The rows are grouped in 4 different ways at once. Each group adds its own fixed numbers to the row, and there is some noise. The rows also spread widely along 15 directions, which tell nothing about the answers.
In the rows, zero is written as 128.
Some rows, each with its group in each grouping after it:
[106 116  81 109 129 138 118 134 138 140 102 147 117 120 133  82 131 126
 158 132 107 119 183 189  93 155 138 143 109 129]	(0) (0) j65 Tuvu
[159 173 176 121 121 141 144 110 151 106 134 110 118 141 143 168 142 112
 111  91 137 155 154 133 146 131 114 126 130 149]	(1) (2) j832 tigam
[107 131 123 160 136 145 119 118 119 127 122 121 113  81 158 131 135 142
 116 131 103 130 158 141 110 141 126 147 108 142]	(1) (3) j600 dazuv
[110 150 120 141 124 125 114  71 171 140  85 152 121 122 138 131 144 109
 137 148 113 129 149 148  88 169 141 140 183 162]	(2) (1) j65 tigam
[141 136 125  95 118 108  89 131 110 153 137 178 159 178 106 129 138  85
 142 170 126 131  73  56 127 133 101 154 118 116]	(3) (1) j534 Tuvu
[111 176 148  73 116 118 102 129 142 153 138 165 172 142 105 147 176 134
 187 191 100 127 135  82 146 128 117 158 144 143]	(2) (2) j534 dazuv
[137 191 146 143  99 144 129 157 136 127 143 130 138 162 121 136 134  92
 125  93 107  77 137 109 131 129 128 137  98 139]	(0) (3) j832 dazuv
[ 92 121 128 138 120 111 114 133 141 141 159 128 117 133 111 143 141  99
 113 139 105 155 146 113 111 131 129 147 152 114]	(3) (0) j600 dazuv
[121 171 148 107 113 129 123 131  87 144 158 119 122 116  88 144 160 127
 119 149 129 135 118 116 162  95 108 126 122 144]	(3) (0) j600 dazuv
[130 114 114 162 156  93 133 108 157  41  90 101 101  99 142 131 148 132
 108 115 135 158 127 157 167 159 130 106 134 113]	(1) (3) j600 tigam
[100 156 117 111 181 131 123 138 145 120 133 119 118 117 108 114 173 125
 142 168  91 150 165 159 142 142 126 146 147 142]	(1) (0) j832 Tuvu
[159 163 148 174  82 132 138 134 151 119 156 106 124 115 145 159 159 111
  87  87 165  78 150  93 146  86 106 111 148  97]	(3) (1) j832 tigam
[128 168 139 115 116 126 119 116 150  91 120 121 150 131 122 139 174 124
 157 125 118 114 139 123 153 157 126 136 133 131]	(3) (0) j832 tigam
[147 189 145 115  90 168 115 112 165 148 166 103 171 183 103 156 157 116
 142  78 100  99 154 120 123 179 159 152 166 143]	(1) (0) j65 Tuvu
[126 105 107  98 104 157 109 139 144 147 162 129 150 137 132 125 148 169
 166 128 115 100 167 117 117 132 127 144 140 100]	(0) (1) j600 Tuvu
[116 121 136 155 118 140 125 130 110 114 127 130 138  96 142 136 136 169
 125 155 113  95  96 115 123  95 114 139 115 139]	(2) (3) j832 Tuvu
[114  90  69 118 143 118  90 126 124 114 107 161  89 148 105  89 131 101
 135 183 102  83 123 126 102 170 113 131 107 118]	(2) (1) j600 dazuv
[131 174 194 160 112 118 151 135 188  82 115 132 118 117 177 163 157 143
 103 133 105 143 155 130 126  83 107 134 157 148]	(0) (3) j832 Tuvu
[106 133 118 161  86 127 138 125 143  90 113 120  78 142  83 108 125 135
  79 174 103  44  90 151 100  89 110 104 153 166]	(1) (3) j600 tigam
[189 125 164  95 130 144 176 139 143  73 100 123 122 166 183 143  91 157
 166  53 183 140 134 154 170 133 125  88  79 116]	(2) (3) j832 tigam
[107  96 122 129 132 155 143 138 144 129 135 117 131 151 153 123  94 138
 149  78 106 140 169 162  82 163 153 157 116 131]	(2) (1) j832 tigam
[140 161 145 113  97 120 162 108 133 122 123  99 115 127 105 144 134 145
 112  96 167 157 135 166 157  99 135  96 171 145]	(2) (1) j600 tigam
[144 175 175 126 109 134 135 121 140 115 140 117 116 157 133 164 144 107
  94  95 110 162 158 135 119 132 122 151 136 156]	(2) (1) j65 Tuvu
[171  81  91 118 126 131 130 180 118 136 152 133 111 183 158  83 117 146
 101 138 153 126  88 121 146  99 117 118 142  62]	(2) (0) j832 tigam
[ 89 121 100 156 160 102 131 133 135  76 117  95 109 114  91 101 147 122
  92 148  91 158 111 172 136 146 139 139 144 139]	(1) (2) j832 tigam
[145 149 156 119  90 131 122 104 138 123 120 140 142 101 161 159 153 158
 124 144 137 129 134  99 129  90  89 138 129 141]	(1) (1) j534 tigam
[ 87 144 132 190 144 123 143 108 133 170 129 122 150  95 113 149 102 107
 146 102 128 129  95 133 124 119 168 110 158 144]	(0) (0) j600 dazuv
[122 110 102 129 153 104 135 143 147 138  84 159 128 101 179  93 136 159
 135 179 149 170 122 149 132  98 122 120 158 100]	(1) (2) j600 tigam
[135  95 152 120  95 156 147 155 145 138 162 137 146 148 143 160 104 169
 175 107 143  59 129 100 118  79 120 108 108 101]	(2) (0) j600 Tuvu
[142 106  77 108 143 154 110 119  85 120 152  98 103 117 104 112 140 121
 128 104 141 109 155 147 147 166 122 134  89 114]	(2) (1) j832 tigam
[108  75  90 108 185 150 140 109 104 157 114 127 100 114 128  97  76 138
 161 118 133 173 153 186 107 166 141 122  96 146]	(1) (1) j534 dazuv
[133 115 120 140 148 121 108 105 188 129 111 165 131 139 139 145 143 110
 178 164 132  82 131  98 122 154 133 112 161 103]	(2) (2) j600 Tuvu
[158  89 114 102 166 153 118 133 128 113 147 127 100 163 136 113 129 148
 119 156 118 138 118 131 133 146 105 131 134 116]	(1) (1) j832 Tuvu

New rows, each followed by its group in each grouping:
[143 158 141 115 135 149 143 148 154  90 119 122  87 194 124 112 122 106
 115 113 105  97 149 155 113 149 116 122 116 151]	(1) (1) j600 tigam
[120 137 132 118 127 165 131 149 144 170 157 140  99 159 131 114 127 137
 122 168 104 101 156 140  95 105 121 146 165 144]	(2) (3) j832 Tuvu
[107 126 124 121 138 144 136 150  85 154 137 139 109 101 134 111 118 137
 140 152 137 120 142 133 126  87 105 134  86 137]	(3) (3) j534 tigam
[154 188 188 109 149 165 159 114 133 114 138 102  98 153 131 154 126 131
 125  88 116 161 158 166 150 141 125 119 128 187]	(0) (1) j832 dazuv
[128 121 110 142 154 131 129 101 122  93 115 103  96 128 104 119 126 134
 113 138 128 126  95 156 151 153 132 105 141 147]	(1) (3) j600 tigam
[124 100 159  97 132 123 135 127 181  85  88 175  87 185 175 126 106 125
 133 163  96 152 147 144  71 140 100 145 128 151]	(2) (1) j832 tigam
[146 147 143 159 106 138 134  96 126 156 132 130 106  90 137 167 119 122
 107 119 169 104 129 111 136  89 106  95 130 136]	(1) (3) j600 dazuv
[125 148 123 109  88 128 126 155 145 169 127 153 153 153 154 121 126 117
 131 119 127 142 156 121  95 116 131 155 131 114]	(1) (2) j600 tigam
[155 177 143 115  92  97 159 130 157 105  98 129 136 163 119 130 130 116
 117  85 163 155 119 151 158 110 132  99 156 131]	(0) (1) j65 tigam
[160 182 165 135 117 182 134  90 175 107 145  85 147 202 104 151 135 144
 137  86  92  80 106 136 126 194 163 121 190 175]	(1) (1) j600 Tuvu
[131 132 124 152  86  65 125  93 161  82  55 163 166 114 132 154 118  79
 146 100 159 128  89 103 126 140 124 113  93 123]	(1) (2) j534 tigam
[122  79 128 159 105 148 124 118 130 123 147 108 127 103 158 142 121 166
 108 105 109 126 151 147  90 130 136 150 126 121]	(2) (2) j65 Tuvu
[201 129 111 152 114 174 110  87 117 161 171 110 114 160 123 152 118  79
 113  65 192  64 109  82 149 165 124  95 133  94]	(3) (1) j832 tigam
[127 158 163 119 135 164 155 146 120 162 155 114 133 137 137 141 116 149
 143 106 120 145 152 149 129 114 143 137 128 154]	(2) (2) j832 dazuv
[ 95  86 179 138 154  96 133 134 160 115 117 182 147 134 168 168  98 133
 171 164 111 163  97  68 105 106 104 138 116 125]	(3) (1) j534 dazuv
[146 132 160  75 168 120 143 158 127  70 124 138  63 179 123 118 124 115
 132 150 120 167 148 148 159 135  89 117  82 141]	(3) (3) j534 dazuv
[151 163 113 124  89 130 133 131 129 127  92 140 134 122 154 113 139 130
 122 109 154 105 143 137 126 115 113 121 111 125]	(1) (1) j600 tigam
[100 146 128 131 126  92 123 184 131 141 149 142 155 143 146 123 150 105
 100 135 103 193 138 101 120 103 125 184 139  99]	(2) (1) j832 tigam
[121 155  82 159 111 119 120 143 114 148 120 127 107 111 124  97 136  56
  89  95 131 124 170 156 108 135 134 145  94 117]	(0) (2) j832 tigam
[150  93 101 166 112 122  85 129 153  93 143 143 121 192 124 121 134  96
 105 151 114  53  64  64 123 166 117 130 146  82]	(3) (3) j65 tigam
[101 163 115 210 131 135 138 157 172  96 137  78 151 142 132 105 146 139
  92  94  76 104 120 152 126 158 179 149 185 128]	(1) (3) j65 tigam
[179 161 186 106 149 162 151  92 163 105  99 122 116 139 207 156 133 153
 146  89 143 190 173 168 141 167 132 128 141 155]	(2) (2) j832 tigam
[162 119 119 126 149 116 105 105 118  80 137 117 109 127 101 144 166 113
 120 132 149 122 114 105 182 152 101 110 120 103]	(3) (1) j65 Tuvu
[112 138 121 169  87 116 118 180 160 138 158 137 137 162 129 122 138  91
 107 119 105  85 142  93 100 117 134 145 137  87]	(3) (2) j600 dazuv
[159 127 134 160  67 152 122 101 149 150 159 128 168 168 110 178 108 114
 149  75 160  19  85  61 121 129 138 104 145 109]	(2) (1) j65 tigam
[119  92 105  82  89 103 127 122 151 132 135 138 121 168  86 130 115 124
 135 131 141 151 132 136 117 130 129 123 154 114]	(2) (1) j832 dazuv
[103 128 120 151 114 136 152 110 133 129  70 149 100 105 146 107  88 116
 140 117 129  88 150 179  69 117 129 118  94 173]	(2) (1) j534 tigam
[157 162 107 109 133 154 120 121 146 139 124 116 115 150 150  98 156 142
 112 128 129 153 166 167 143 166 138 138 174 128]	(1) (3) j65 tigam
[ 88 103 105 115 143 132 136 142 113 175 157 123 146 104 118 136 110 131
 149 112 139 165 158 133 115 108 133 147 117 117]	(1) (1) j832 tigam
[134 166 180 108 186 131 158 131 110 108 117 129 109 115 150 148 130 133
 147 128 136 184 141 141 168 107 104 124  98 164]	(2) (1) j534 tigam
[ 92 154 169 135  87 136 151 166 176 101 131 127 148 142 166 144 134 156
 139 108  81 118 178 137  88 111 137 169 126 143]	(2) (3) j832 tigam
[148 158 131 159 118 126 125 114 165 106  98 133 126 138 146 124 149 135
 112 142 123  99 103 121 135 138 125 110 169 133]	(1) (1) j600 dazuv
[136 136 128 125 117 127 137  81 182 109  72 141  88 119 155 118 133 123
 131 125 131 133 187 188  92 153 129 115 158 157]	(2) (1) j534 Tuvu
[111 178 122 129 108 132 137 176 151 124 132 121 149 136 120  97 171 140
 131 133 105  96 164 145 125 111 133 148 150 123]	(3) (1) j832 Tuvu
[100 132 160  88 108 135 158 225 140 152 176 152 139 201 130 127 104 138
 147 127 100 115 158 107  97  59 112 160 109 116]	(2) (1) j65 tigam
[182  92  91 109 136 185 123 136  85 139 135 118 115 170 145  84  92 166
 124 111 137  93  90 143 129 159 122 117  93 120]	(1) (1) j832 dazuv
[ 74 143 119 146 111 122 111 118 104 109 155  87 176  98  81 143 162 130
 135 109  89 138 114 127 134 156 155 170 126 141]	(3) (0) j832 tigam
[128 120 129 154 147 101 128 170 130  74 155 105  92 141 122 136 145  90
  81 110 107 146 138 124 151 128 113 138 102  97]	(2) (0) j832 dazuv
[137 175 136 121  54 127 153 134 126  78  86 112 136  93 118 110 168 205
 123 138 130  69 122 169 150  76 112 105 130 161]	(2) (1) j832 dazuv
[129 126 112 143 107 144 141 158  71 189 172 107 184 106 120 126 110 158
 139  79 169 131  95 106 155  92 149 126 117  98]	(3) (1) j832 dazuv
[101  71 101  55 117 132 109 119 147 164 132 183 124 122 131 134 124 147
 211 175 144 113 184 110  99 111  95 129 114 104]	(0) (1) j600 tigam
[150  92 109 132  99 126 139 145 150 150 145 126 101 156 148 120  94 104
  86  81 151 149 166 140  93 111 120 127 129  93]	(1) (1) j534 Tuvu
[109  97  70 143 114 112 117 122 116 149 130 119 130 112 119 108 120 115
 112 103 144 154 137 150 117 150 157 144 139  97]	(2) (3) j65 tigam
[122 134 139  94 124 134 126 103 129 131 167 116 109 122  86 169 149 133
 142 149 143 130 148 114 157 110 109 122 145 136]	(2) (3) j832 tigam
[109 113 128 128 110 116 119 168 109 124 151 143 120 149 116 119 136 136
 103 180 102 112  92 100 117  81 105 147 124 117]	(2) (2) j600 tigam
[ 69 158 153 150 110 123 159 203 147 125 185  89 158 150  91 132 139 162
 101 116  68 132 137 132 124  74 145 159 161 136]	(1) (1) j65 dazuv
[189 209 166 139 128 134 161 119 123 108  48 134 136 171 195 104  95 108
 100  55 136 191 100 176 132 173 145 126  99 178]	(1) (1) j534 dazuv
[119 132 107 156 127 148 129  95 152 113 123  89 129 138 112 128 121 113
 131  74 115 114 138 166 115 191 169 123 148 142]	(1) (0) j600 tigam
[120 136 147 157 137 147 124 136 130  92 123 132 140 130 146 136 138 154
 147 141  93  63 105 107 122 130 119 140 111 143]	(2) (1) j65 tigam
[ 95 158 118 123 114 119 128 157 127 131 142 124 150 122 104 131 144 114
 132 124 115 125 145 121 132 112 128 154 112 128]	(1) (3) j832 tigam
[ 71  78 134 135 141 102 134 138 116  71 131 121  81  97 117 142 117 120
 104 132  91 170 157 150 101 106 100 148  74 142]	(0) (1) j600 tigam
[147  80  99  90 120 135 111  70 134 139 119 134 121 121 135 140 118 138
 145 122 161 161 142 133 117 159 115 123 136 119]	(1) (1) j832 tigam
[150 158 133 118 100 148 110 103 132 131 152 112 133 124 124 148 170 149
 114 130 122 123 141 114 143 141 121 141 163 132]	(2) (1) j832 dazuv
[103 125  92 117 170 145 115 159 159 127 140 130 137 198  94  97 122  93
 174 127  79  87 134 138 108 196 160 144 123 119]	(1) (0) j600 Tuvu
[105 109 173 145 147 140 150 163 152 105 159 118 149 170 139 140 116 185
 150 150 100 115  75  99 133 100 134 126 172 125]	(3) (1) j600 tigam
[181 125 110 154 210 150 127 174  92 104 136 130  55 165 155  81 126  98
  69 164 129 102  84 119 161 114  79 110  96 108]	(1) (1) j832 tigam
[123 161 157 114 136 172 135 173 123 127 154 143  74 150 117 113 145 148
 124 197  82  37 148 129 111  62  75 125 110 164]	(0) (1) j600 Tuvu
